The rows are grouped in 4 different ways at once. Each group adds its own fixed numbers to the row, and there is some noise. The rows also spread widely along 12 directions, which tell nothing about the answers.
In the rows, zero is written as 128.
Some rows, each with its group in each grouping after it:
[171 135 155 122 105 119  86 100 132  98  61 107  62 125 162 123 122 117
 155  91 112 109  74 104 113  86 149 116 120 177]
j131 j129 j22 E
[128 106 130 116 137 135 119 138 120 140 132 129 138 107 135 119 144 137
 111 129 119 119 127 114 123 162 121 122 137 125]
j263 j656 j666 E
[123 132 124 126 101 144 115 134 139 129  93 132 119 141 126 125 125 132
 136 105 147 145 125 126 141 133 154 146 149 131]
j902 j310 j362 G
[131 127 133  93  98 135  89 146 143 131  77 125 121 144 153 132 129 159
 144  89 140 147 120 146 146 161 158 156 134 165]
j758 j129 j666 V
[119 122 115 121 112 145  90 123 132 120 101 133 141 153 126 163 101 133
 146 130 134 161 166 187 140 127 131 154 126  95]
j758 j960 j362 G
[103 139 151  72 159 106 149 155 172 172 150 112 142 124 137 170 135 190
 121 159 106 123 157 172 108 140  72 123 123 152]
j263 j960 j22 V
[105 108 124 120 145 137 108  81 121 128 107 130 141 128 149 119 119 124
 106 144 111 126 157 158 110 110 107 102 105  91]
j732 j310 j22 G
[172  78 116 176 104 148  25 140 101  75 119 127 112 120  99 176 127 123
 155 140 126 125 139 177 121  97 131 161 134 105]
j902 j656 j22 E
[122 127 113 152 104 156 118 157 143 112  61 141 126 157 128  91 113 169
 101  99 158 127 117 137 161 137 157 146 144 157]
j732 j960 j22 G
[133 118 132 122 112 169 162 105 116 114 112 121 107 139 120 122  99 147
 144 147  98 107 125 123 123 100 118  75 124 110]
j131 j960 j362 G
[152 103 139 138 145 131 121 140 145 105 111 116 142 123 140 132 108 170
 115 149 105 101 131 140 127  92 107 105 118 160]
j758 j129 j362 E
[117 121 115  66 142 111 125  59 157 156 161 110  64 123 147 100 136 126
 101 108 131 124 103 130 121 121 117 101  69 161]
j758 j960 j666 V
[147 139 140 177 133 116 120 157 139 115 113 130 141  95 123 146 139 118
 125 157 106 106 112  82 116  97 114 117 181 124]
j732 j129 j22 E
[100 148 128 126 147 121  85 170 129 157 114 124 128 119 139 153 152 139
 119 106 160 140 143 152 117 166 114 169 148 132]
j263 j129 j22 G
[161 108 115 167  87 171 115 168 124  88 136 124  95 147  79 164 105 170
 165 133 134 122 116 167 143  90 129 145 142 142]
j902 j960 j22 E
[151 143 125 125 131 136 154 109 132 115 127 119 157 138 159 130  76  79
 143 113 142 135 134 124 170 150 151 135  97 151]
j902 j129 j666 G
[ 99 130 157  50 146 120 164 141 162 170  97 118 143 125 169 101 140 187
 101 126 118 116 133 116 115 170 114  97 127 167]
j758 j310 j22 V
[103 135 123 156 116 172 146 174  84 145 136 124 114 115 114 107 151 138
 121 117 149 108 118  90 106 155 115 104 179 100]
j902 j310 j362 V
[ 88 173 152 130 140 112 191 181 146 171 106 138 172 121 142 124 146 146
 110 133 117 129 123  88 109 140  96 114 198 115]
j263 j310 j22 E
[132 108 116 152 135 152 121 145 114 107 137 128 150 142 126 125  97 140
 117 125 150 128 147 173 150 136 127 139 102 134]
j131 j310 j22 G
[134 111 157 130 154  96 118 174 113 151 153 121 159 104 128 145 152 124
 101 136 121 115 124 137  96 137  94 126 144 132]
j902 j960 j666 E
[160 124 134 146 115 148 161 124 104  97 146 115 156 155 139 138  60 101
 156 131 114 122 136 160 156 124 128 115  94 125]
j131 j960 j22 V
[153 134 154 127 134  86 115 137 154 140 137 116 122 104 135 147 144 102
 128 125 113 120 100 100 116 106 125 133 146 159]
j902 j129 j362 E
[132 115 137 101 107 146 102 118  77 153 170 126 127 118 110 169 132  63
 171 124 121 159 137 151 120 182 149 143 124  71]
j732 j960 j22 G
[127 133 151 126 164 146 121 146  96 127 149  95 115 124 133 172 115 152
 146 144 140 104 149 185  82 108  77 120 104 131]
j902 j310 j22 G
[153 149 141 181 119 137 122 180 101 117 124 113 125 113 130 134 130 113
 140 123 139 103 105  89 111 127 122 122 176 134]
j263 j960 j666 V
[121 141 119 167  76 142 111 161 132 117 122 137 136 172  94 164 118 159
 167 119 133 165 127 184 134  79 130 166 173 100]
j758 j310 j362 V
[124 149 131 122 146 122 117 135 124 147 145 121 121  97 142 158 136  95
 135 127 133 132 127 114 123 155 117 139 134 124]
j732 j129 j22 E
[ 95 115  91 152  94 199 174 167 129 121 138 153 147 144  77 163 105 199
 150 163 107 141 161 155 159 126 105 116 170  74]
j131 j129 j362 E
[ 99 118 102 149 124 147 172 133 145 125 131 139 143 162 123  82 110 192
  85 119 135 123 127 156 152 103 107 110 117 143]
j131 j310 j666 V
[132 134 134 157 123 144 124 150 111 107  63 131 153 139 154 103  97 118
 113 113 139 119 132 113 141 141 141 119 145 125]
j131 j960 j362 G

New rows. What belongs after each?
[106 113 106 111 112 117 125  67 161 135 125 140 124 149 129 109 122 118
 106 133 101 143 133 143 136  94 120 105 118  94]
j758 j960 j22 V
[127 149 108 179 110 174 157 173 123 107  95 143 172 144 115 129  95 133
 142 138 144 127 145 110 167 152 142 143 179 101]
j263 j656 j22 G
[ 95 152  95  98 151 140 114  86 149 139 139 120  62 113 142 165 123 146
 132 128 140 136 141 154 121 114  85 123  96 129]
j131 j129 j666 E
[136 179 137 152 150  89 140 123 154 132 117 122 137 107 145 136 123  73
 118 143 134 122 111  73 116  94 114 115 159 126]
j758 j960 j666 G
[140 133 120 165 101 142 163 120 141 105 131 134 127 152  95 136  95 127
 145 149 108 124 115 134 144  69 124 109 141 111]
j131 j960 j22 G
[126 124 101 132 127 156 138 126 127 131 196 118 107 129 100 153 108 132
 142 145 136 129 144 155 140 125 107 124 111 111]
j758 j960 j362 V
[125 123 116 125 109 151 126 113 113 128 155 124 120 139 121 135 114 115
 150 124 129 141 132 148 130 128 128 124 122 101]
j758 j310 j22 V
[119 141 120 153 132 114 100 137 141 117  67 139 147 136 159  96 122 125
  91  98 162 138 124 122 142 131 141 146 139 146]
j131 j310 j666 G
[100 106 104  68 116 166 134 106 141 135 121 132 116 159 134 136  99 183
 129 115 131 156 156 200 151 152 120 131  84 125]
j758 j960 j666 E
[123 117 126 173 142 126 107 130 110 125 142 121 120 126 109 132 134 119
 105 143 127 106 129 146  97  76  91 111 139  99]
j902 j960 j362 G
[156 110 120 146 118 169  98  95 102  92 128 114  90 123 117 147  99 111
 157 147 119 110 134 146 121 102 128 107 105 108]
j732 j960 j22 G
[124 138 156 118  98 101  90 148 116 144  81 135 170 135 151 144 139  81
 145 113 113 158 132 125 114 154 144 144 176  86]
j758 j960 j22 V
[131 158 160 138 164  82  98 179 131 149 134 105 146 108 153 155 141 118
 112 130 142 117 130 135  92 126  92 141 147 146]
j758 j960 j362 V
[118 139  96 167 140 163 158 135 107 131 153 129 117 121 113  85 127 112
  99 118 161 108 112  84 144 142 129 114 141 112]
j758 j656 j362 G
[ 88 149 107 122 126 140 144  94 116 157 136 138 120 143 125 106 135  97
 117 107 139 148 125 125 130 133 125 126 137  74]
j758 j656 j362 G
[123 161 130 166 125 119 131 159 137 128 106 124 145 147 146 125 109 123
 120 112 141 130 127 130 134 118 117 142 156 131]
j263 j960 j362 V
[ 98 108 112 183 131 108  76 145 106 136 124 150 154 120 119 115 163  98
  78 113 141 142 133 139 106 117 108 144 167  75]
j902 j310 j22 E
[104 126  95  90 141 138 135 108 163 141 120 135 137 135 164  95 103 141
  82 109 157 139 153 140 178 192 139 134  82 161]
j732 j960 j666 V
[107 143  95 100  55 140 135  81 158 144 130 147  95 173 105 123 122 108
 165  85 132 191 106 139 169 123 176 155 139 102]
j758 j310 j22 V
[136 144 117 131  98 156 116 124 113 132 142 122  68 118  94 147 140 109
 166 122 142 131  96 101 115 118 141 123 158 108]
j758 j960 j666 G
[119 138 130  91 137 125 121 107 150 146 133 121 104 129 126 148 132 147
 137 136 127 131 130 148 119 115 116 131 119 129]
j758 j656 j362 G
[141  75 135 161 133 131  81 145 109 120 118 132 145  82 106 116 165 118
  94 174 102  92 130  83  92 123 117  87 177  85]
j758 j960 j22 G
[124 135 167 100 133 110 138 118 107 166 141 115 137 128 142 138 141 101
 140 114 105 134 112 138 103 130 125 120 125 118]
j732 j129 j362 G
[172 133 105 160 127 149 148 116 147  89 177 111 106 136 118 139  71 127
 142 139 142 113 118 144 170  96 131 127  81 177]
j732 j960 j666 V
[115 116 110 125 161 158 125 123 115 116 120 115 122 128 158 120  91 140
  96 124 150 110 161 159 134 149  96 113  85 133]
j902 j960 j362 E
[ 96 117  98 104 127 159 150  92 131 152 169 135 109 140 107 125 115 133
 117 134 126 144 146 158 146 140 121 116  99  96]
j732 j960 j362 G
[142 131 156 136 119 118 171 188 166 144  91 131 143 107 120  84 163 160
  97 130 121  86  78  34 133 138 147 102 195 189]
j902 j129 j22 G
[132 134 127 160  84 106  86 130 130 117  94 142 147 165 135 126 115 100
 138  86 135 171 117 159 147 106 157 169 147 114]
j131 j310 j362 V
[165  89 135 120 136 170 155 152  95 123 201 108 115  81 104 140 124 120
 146 158 121  90 122  91 125 169 123  93 118 139]
j902 j310 j22 E
[106 138 101 170 169 156 152 131 117 122 140 122 144 135 146 101  96 132
  88 122 154 105 148 144 145 135  94 118 103 128]
j263 j129 j22 G
[140 144 128  94 112 128 175 103 161 147 165 124  85 126 108 139 120 118
 149 130 109 135  92 107 144 117 135 116 118 149]
j732 j960 j22 E
[ 96 100 111  94 129 162 131  83 120 146 128 134 107 111 127 117 137 134
 116 144 102 120 145 115 122 145 117  81 119  85]
j131 j129 j362 G
[152 122 152 107 135  75 114 103 157 143 127 125 145 120 140 110 145  83
 113 122 113 127  98 100 128 120 150 132 125 147]
j758 j656 j22 G
[117 130 112 160 187 108 129 117 155 115 112 127 185 119 181  99  85 119
  51 153 135 104 174 133 147 126  90 107  95 137]
j732 j960 j362 V
[122 141 153 113 153  44 119 122 182 166 159 132 199 133 144 164 136 103
 114 152  90 155 150 162 125 106  97 157 134 118]
j263 j656 j362 V
[103 197 136 119 114 100 146 111 166 141  95 119  85 174 144 154 110 145
 151  99 133 148 105 172 117  58  99 141 128 145]
j131 j960 j22 V
[147 105 154  92 125 124 120 105 110 133 114 112 124 147 155  94 111 110
 119  93 125 124 108 144 126 141 149 117  88 151]
j758 j960 j362 G
